There are 3 ways to turn a row about zero (a turn may also mirror it). The second row of each pair is the first, turned, with some noise. The first 27 pairs use one turn. New pairs use 2 turns, one after the other, and a turn may come again.
In the rows, zero is written as 128.
Some pairs, each with its turns in order after it:
[ 96 145 133 117 127 121  68  89]
[136 125 172 158  86 173 116 128] => Dizi

[114 137 121 143 132 124  81 117]
[139 139 153 146 122 148 106 133] => Dizi

[146 123 127 195 139 137 133 116]
[ 85 121 160 117 116 133  86 130] => bim

[123 125 151 123 124 189 109 145]
[101 119 142 171 137 123 160 158] => bim

[114 180  93 135 133 180 185 114]
[136 150 131  87 174 162 178  78] => Dizi

[131 122 159 147 207 115 122 207]
[165 178  86 193 142  77 150 161] => Dizi

[ 99 123 129 118 120 201 101 175]
[127 201  98 110 115 172 128 149] => Dizi

[122 119 123 106 168  73 106 120]
[173 107  94 131 143 136  86 120] => bim

[153  66 104 171  99  74 131 124]
[ 94  86 136 120 200 170 125 104] => kabiv

[ 84 109 148 132 207  85 128 103]
[205 160 107 149 189 109 124 115] => kabiv

[157 155 121 101 142 128 115  95]
[135 105  95 101 128 124 132 168] => bim

[151 124 132 148 134 127 158 128]
[120 141 157 121 141 142 122 108] => kabiv

[139 180 128  60 135 112 122 110]
[100  91 144 159 128 168 180 142] => Dizi

[128  94 136 115  77 126 126  88]
[ 98 106 108  99 148 126 160  82] => bim

[124 123 181 158 176 126 149 120]
[145 195 134 130 160 110 101 115] => kabiv

[115 130 163 133  64 123 131 127]
[ 81 131 109  84 134 115 144 142] => kabiv

[101  77  99 196 146 128  88  72]
[203 126 151 124 107 132  49  91] => Dizi

[134 132 111  97 124 141 139 149]
[141 126 136 131 101 150 147 144] => kabiv

[201 130 146 119 124  59 134  69]
[112 106  43  64 101 135  93 116] => bim

[207 119 154  81 118  87 126 143]
[ 90  71 114 144 138 104 137 203] => Dizi

[207 128 136 133 119 131 129 123]
[ 83 134  83 106 103  95 119 144] => bim

[ 83  77 129 130 117 126 142 203]
[140 174 155 189 147 118 135  74] => bim

[106 129 120 183  98 108 132 141]
[111  96 139  87 164 115  99 147] => kabiv

[104 123 145 103 183 101 177 120]
[147  99  97 157 114 100 183  98] => Dizi

[ 94 146 169 139 127  73 109  80]
[154  73 113 110 101 183 121  94] => bim

[136 116  72 119 143  49 133  49]
[178  68 122 128 175 134 165  49] => kabiv

[128 123 131 142  61 112 130 146]
[ 84 100 117  85 130 141 133 139] => kabiv

New pairs. What belongs after each?
[165 152  95  90  62  98 131 131]
[156 153 108 158 167  92 142 196] => Dizi kabiv

[123 123 102 152 167 119 126 199]
[156 137 166 167 180 128 119 113] => Dizi Dizi

[ 64 132  70 157 148 171 107 112]
[105 125 146 171  76  75 125  80] => Dizi kabiv

[129 138  91 136 116 175 120 126]
[110 141 127 123  96  90 103 125] => kabiv Dizi

[104 153 125 139 127 140  87 139]
[108 127 123 149 134 124  83 133] => kabiv Dizi

[141 113 103 107 133  49  88  84]
[164 151 123 107  85  95  52 148] => Dizi Dizi

[110 110  85 134 131 125  67 130]
[150  92 126 149 115  85 100 152] => bim Dizi

[170 129 166 129 123 140 140 143]
[132  94 139  96 125 110 124 160] => bim kabiv

[142 110 130 165 114  87 132  49]
[141  84 110 133 204 124 171 121] => bim bim

[ 87 115 126 162 136 105 163 128]
[152 132 160 107 103 149 153 160] => bim Dizi

[140 130 130 141  89 127 172  85]
[160 167 112 106 142 112 175 116] => kabiv kabiv

[119 114 117 151  95 138 118 147]
[140 135 112 132 141 136 124 174] => kabiv kabiv

[135 121 140 130 108  69 140  94]
[110 130  94 123 187 126 147 130] => Dizi kabiv

[128 118 123 136  96 112  82  85]
[ 82 142  86 149 132 121 126 151] => Dizi kabiv

[128 140 104 132  98 136 133 179]
[138 131 113 102  74 152 131 116] => bim bim

[130 122 135 121 102  90 105 148]
[139 111 139 164 119 133 145 151] => kabiv kabiv

[152 203 115 129  71  49  63 141]
[ 39  39 130  86 136 113  72 150] => bim Dizi

[142 134 100  89 131 135 123  95]
[100 129 163 116 153 128 146 109] => kabiv kabiv

[ 98 136 137 118 141 141  96 119]
[100 128 143 119 102 127 154 138] => Dizi bim

[189 121  99 127 138 115 171 119]
[ 99 173 137 143 126  78 152 111] => kabiv kabiv

[188  99 123 136  49  49 113 124]
[142  50 103 111 146 116 211  77] => bim kabiv

[134 125 122 134 139 141 128 130]
[126 141 131 140 122 119 131 128] => bim Dizi

[138 105 103 148  80 122 113 180]
[132 132 153 191 176 119 145 120] => kabiv bim

[145 133 129 122 125  96  65 187]
[143 115 183 174  82 114 100 121] => Dizi bim

[ 94 135 122 168 111 204  95 139]
[124 142 113 122  38 106 119 105] => Dizi kabiv

[129 100 157 117 117 125  86 172]
[139  91 151 148 110 124 106 177] => kabiv kabiv

[124 187 119 136  84 150 135 134]
[107 115  81 100 133 146 174 150] => kabiv kabiv

[ 73 143 110 146 133 181 129 123]
[148 149 105 156  84 121 104  83] => kabiv bim

[136 178  58 149 139 120 129 166]
[145 127  67 142  58 109 137 123] => bim bim

[150 134 135 129 113 158 132 114]
[143 130 126 112 131 136 145 156] => bim kabiv

[109 140 108 126  49 146  80 119]
[158 152 137 136 176 121 132  51] => kabiv bim

